All rows are made from the same 12 directions, up to rounding. Whole rows:
[[ 29  13  13  48 -10   9  -2  30  -9  15   6   1  13  14  10 -21  18   5
  -13  -7]
 [ 12  12  32  32  -7 -14  15 -19  10   8  38   7   6 -24   4  17  -7  12
    5 -31]
 [  8   2 -10 -35  10  -5 -15 -15 -12   4 -28  -9  -7 -12  -4 -15 -25   7
  -23  10]
 [-29   0 -13  -7   4 -11 -21  23 -18 -27 -32   5  25  24 -13  -1   6 -25
   22 -17]
 [-10  12 -10  -4   3   5 -11  25  13  11   1   0  16   9  -7   5   6 -12
    4  -2]
 [ 14  13  -7 -24   1   9  11  17 -11 -14  -1 -35  -6 -10  18 -12  24  -9
    2  17]
 [ 13  -3   9   9  -2 -18  -2   2  -9 -20  -9  21   4  -4 -15   9 -21   3
  -35 -41]
 [  8  24  -7   9   1  22 -11   0  19  22  23 -11 -34  15   6 -13  -5   4
    0  -9]
 [ -9  -8  11  20  10 -12  -3 -27  12  31 -17   3   6  -1  -1   3   0   9
   12  52]
 [ -7  14 -12  -2  19 -12   3  34   2 -15  -7 -10   7  13   8   0  15 -21
   -1   8]
 [ -2 -26 -13 -26 -17   6  -4  -1   9  -1 -27  -7 -21   5   0  -7   2   4
  -28  24]
 [  9   6  12 -16 -19  19  11 -12   5  -4  20  -1   5 -18 -11  10  15   5
   15  -2]
 [  6  43  -1 -22  12   2 -22   2 -11   5  -4 -32   9 -24 -11   7 -17 -10
   12 -37]
 [-33 -19  -7 -21 -23   1 -24   1 -21  14  -6 -15  35 -22   6   3 -22  -3
   27 -47]
 [ 18  14   9 -18   0 -10 -10  -1 -22 -15 -25   8  24  -5 -13 -20   1   1
  -11   2]]

The start of a row, then its end:
[-19  14   8 -12  -5 -11  -7 -20  17 -21  -8   0 -12  13 -14   5  14] -> [-12  26   6]
[ 28  28   4  -4  -1  14  -9 -16 -11   4  10  -9 -25   4   9 -38  -4] -> [13 -3 -4]
[-10 -21   2  -5 -24  -2 -10 -20   4  19  -1  -8 -10  -8  15 -13 -14] -> [14 -4 -6]
[-12  -3  -7  -7  11  21  10   4   6  22  32  21  34 -12 -11  22  -2] -> [ 2 29  6]
[ -3  -6 -17 -43  -7  11  10  19   0  -8  12 -19   4 -20  11   5   4] -> [-6 -7 -8]
[-26 -22 -16   1  -6 -13   5  17  19 -11  19  17 -15  22  18  -4  -7] -> [ -6 -14 -22]
[ 23  36   4   3   8   3   6  31  16   5  23   7  17   7   0 -13  20] -> [ -6 -14   7]
[-26  -8 -11  20  13 -17  -5  37   8  35   7  -2  43  -3  21   8  -7] -> [-10   4  -1]
[ -2  -1 -10  -4  19  17   3  -2  15  23   3   4   2 -11 -22  35 -12] -> [ 1  1 16]
[ 30  16  12  -6 -15   8  -2 -12  -6   1  -2 -21 -19 -12   6 -19   4] -> [ 11 -16  -2]
[  4  -2  14  -1  -8  -6  12 -15   0  -1  14   4   7 -11   8  -7   9] -> [ 8  8 10]
[ -1  23  10  12  28 -44  -3 -20  -3 -25 -12  -6 -22   4   7  -3 -17] -> [ -7  -6 -12]
[ -7 -21  10  26 -25   4   8 -19  36  15  16   5 -36  15  11   1  10] -> [12 -5 17]
[ 27  17  32  15   5 -13   6 -28 -17 -40 -38   0  -6  -6 -39  25  17] -> [-3  3 10]
[  1 -15  13  15   1  -7   9 -29 -13  -7  -3  22   1   7   2 -13   4] -> [12 15 26]
[-17   3   8  14  11 -30   7  -7  27  19  14 -10  -1 -13  17  16  -8] -> [-2  0  7]
[  0 -14   2  19   3   7  -4  -9 -13   7 -14   8   2   5  -9   6  -6] -> [6 7 6]
[  3 -20 -14  30  25   2   5  14 -22   8   5  35  10  20   8 -12 -20] -> [  9 -13   1]
[ -6  -8  -3 -27   0 -14  15   5   0   0  18   6  24 -15  23 -17   4] -> [ 3 -3 15]
[ -3 -18   2  15  -3  -2   3  14 -10   9  -7   7  29  -5   2   6   4] -> [1 1 6]
[ 27  26  10   9   8   9 -16 -14  19  24 -28  -7 -16   2 -30   7   0] -> [  7 -21  33]
[  0  -3  -8  11   5  12  18  26  -2   6  22 -25   0 -11  22  15  13] -> [-7  9 -4]
[  9   1  -3   8   7 -11   3  -1   8  -7 -18 -41 -50  -9  11  19 -11] -> [ -4 -31 -10]
[  1   6  -9  24  12   2  -5  33 -11  -2 -14  -9   6  17   4   0  10] -> [-13   0  -2]
[  4 -21 -12  -3   3   0   4  15  -7  -4   6  34   9   8   0  -8 -19] -> [  8 -32 -15]
[ 14  16   7  27  15 -15  22  34   5 -22  22  11   9   8   6   9  17] -> [-12 -14 -12]
[-12  11   9   0  14 -27   1 -29  16  -2  15  22  -6   3  -1  -3 -17] -> [4 5 0]
[ -2 -30  -5  19 -14  -2  16  12  10 -32 -11  -9 -48  21   8  16  14] -> [ -7 -25  -7]
[-25 -22 -12 -21  -7  11  11  -7   0   6  32   1   5 -16  12  11 -11] -> [  2  25 -17]
[ -8 -10  -4  -6  -8   6  12  30  -3   0  26  29  48   2   5  -7  15] -> [-3 10 -2]
[  1 -14 -13 -27  -7  33  -9 -21 -17   0  -2  21  -3   4 -20  -9 -13] -> [12 11  0]
[-18 -22 -10  -5 -12  19   6  -7   8  14  19   3  -8   7  15  -8   6] -> [ 6 21 16]
[-19 -22 -20 -10   2   6   8  19  -1  -3  12  -1   3  -2   9  15  -6] -> [ -7   2 -14]
[ 27  26   2   7  17  11   4  -7  -4 -10  14   7 -23   3 -13   2 -10] -> [  4 -11 -17]
[ 16 -13   8   8   4 -25  19 -21   0 -28   8  15 -40   3  15 -10 -16] -> [ 13 -40 -11]
[-27   6  -3 -22  -9 -14 -12  -6   6   5   3 -31   1 -15  18  -2  -6] -> [ -9  22 -18]
[-14  10 -10  10  38 -24  -7   3   4  -3 -18   6  -4  16  -3   7 -14] -> [-12  -1  13]
[  5   2  13  18   6   3  12 -15 -11   9  20 -11   3 -26   4  21  -9] -> [  7  18 -18]
[ 11  25  13  12  -7  -2  -5   2  11  10   3 -18  -5   3   9 -16  17] -> [-1  4 10]
[  7   1   7  -8   2 -22  -9  -7  -9  15  -8  22  32  -2  10 -39 -10] -> [ 13 -16  22]
[-13   6 -24  14  25  15 -15  17   0   1 -21 -10 -21  29 -12  14  -4] -> [-17  11   4]
[ 13 -10   1   0 -11  18  -1  -6 -16   2  -6  -2  -3  -6  -6  -1  -3] -> [ 9 -4 -6]
[-19  19  -6 -25   7  13  -6 -21  19   8   8 -20 -13 -10 -13  22   1] -> [-9 38  9]
[  5  -4  -8  19  11   2  10  10  -4   1  28  11 -14   4  15  -1 -20] -> [  6 -16 -32]
[-16  11 -10   4  13 -12  -6   9  10   4  11 -16 -14   3  15   4 -14] -> [-10   2 -23]
[ -2  -3 -12  17   5  25  -1  27   6  21  11  -2   9  -1 -11  29  -3] -> [ -5   2 -16]
[-18 -21   6  27   0  17  10 -31  -5   4  -6 -19 -22  -5  -6  37   8] -> [ 0 47 16]
[-20  13 -10   8  15  -1   3  37  12  -5  23  10  27   4 -11  33   1] -> [-22  16 -33]
[ 17 -21 -11   7   7  28  34   8 -15 -10  33  -4 -24 -15  11  23  -5] -> [  8  -8 -18]
[  2   3  -8   1  14  -3  15  17  -1   3  27 -10   1 -13  21   5  -6] -> [ -2  -5 -14]
[ 27   1  21   6 -22  11   3 -16   5  10  -6   5   2  -4  -8 -14  21] -> [16 -8 33]
[-14 -24 -13  11  -1   6   9  20   5  -9 -11 -13 -13   8   1  27  12] -> [-13   0   4]
[ 10  -6  15   4 -21   5   4 -20  -3 -11  -3 -10 -17 -12  -7  11   3] -> [  7  -1 -14]
[ -1 -17  -7 -12 -20   0  -2  25  -2   1   0   0  17  -8   8  -4  -3] -> [  0 -24 -22]
[-23   5 -27 -22  21  -3 -27  16   3  18 -19   3  15  12  -7  -5 -23] -> [-11  -1   2]
[ 22 -15   5  21 -12  33  42  14   9 -13  52  15 -18  -4   2  25  20] -> [  8  -8 -14]
[  2 -11 -19  -9   8   9  14  17  -2   5  15 -14 -15  -2  26  -8  -1] -> [  0 -12   8]
[ 37   3   7  -3   5  12  20   8  20  23  20  18  11 -26 -15  20  -6] -> [ 17 -46  15]
[ 16  22  13  43   4   9 -22  -9   2  28  -5   6  -4  11 -18   0 -14] -> [  9   1 -15]
[-11  -7 -10 -27  -9  -9  -5   8   1  -2  -6 -11   4  -3  15 -16   1] -> [-4 -7  4]
[-15 -14   1 -12 -14   3  13 -15  13 -18  10   1 -18   2  -1  13  12] -> [-3 15  3]
[-17  -1  -8  16  -4  -5 -14  14  15  -6 -14   9 -13  41   0 -14  12] -> [-12   1   7]
[  2   0   7 -11  -6 -13   8 -12   1  -4  25   6   0 -17  13  -7 -15] -> [  9  -9 -24]
[  7   7   1 -27  -3  -4   0 -16 -12 -19   5   3  -6  -6   3 -19  -7] -> [  5  -2 -12]
[ 25  29  -9  -1  10   9  -8  25   6 -12 -14 -32 -35   3 -10  12  -1] -> [-13 -33 -23]
[  1  -3  -1  -8 -16  12  11  15  11 -13  20   2  -2  -4  -5  17  10] -> [ -5  -5 -23]
[ -2 -23   0   6  -5 -13  -4   6 -14  -6 -32 -16   0 -13   1  16 -12] -> [ -2 -21 -15]
[ -2  -1   5  11   1  -5   0  -7  -3  15   1 -13   3 -11  12   0  -4] -> [4 7 3]
[  1   9   1   5  20 -29  -7  -3 -12  12  -7  -1  13   1  26 -34 -13] -> [ 5 -7 17]
[ 15   3 -11   4  22  24  -1   7   5  25 -10   3   0  -3 -23  21  -8] -> [  4 -13  26]
[-17  11  -2 -15  13 -20 -13 -12  10  -2  -6   7   5  -6 -16  16 -24] -> [ -7   1 -19]
[ -7  11  -2  -2  15  -9  -4  -8  -1 -25  -4  14 -11  13 -17   9 -11] -> [ -9   5 -18]
[-23 -13  -5  11  -8 -13 -16  25  -9   3 -24   0  32  16   8 -13  11] -> [-12  11   3]
[ -7   7  -7   4   8   6 -26   3 -13   9 -27  -1  11   9 -19   2 -13] -> [ -6  11 -10]
[  7   6  -1  31   1  24 -16  16 -17  15  -1  12  18   9 -21  10  -9] -> [  0  10 -33]
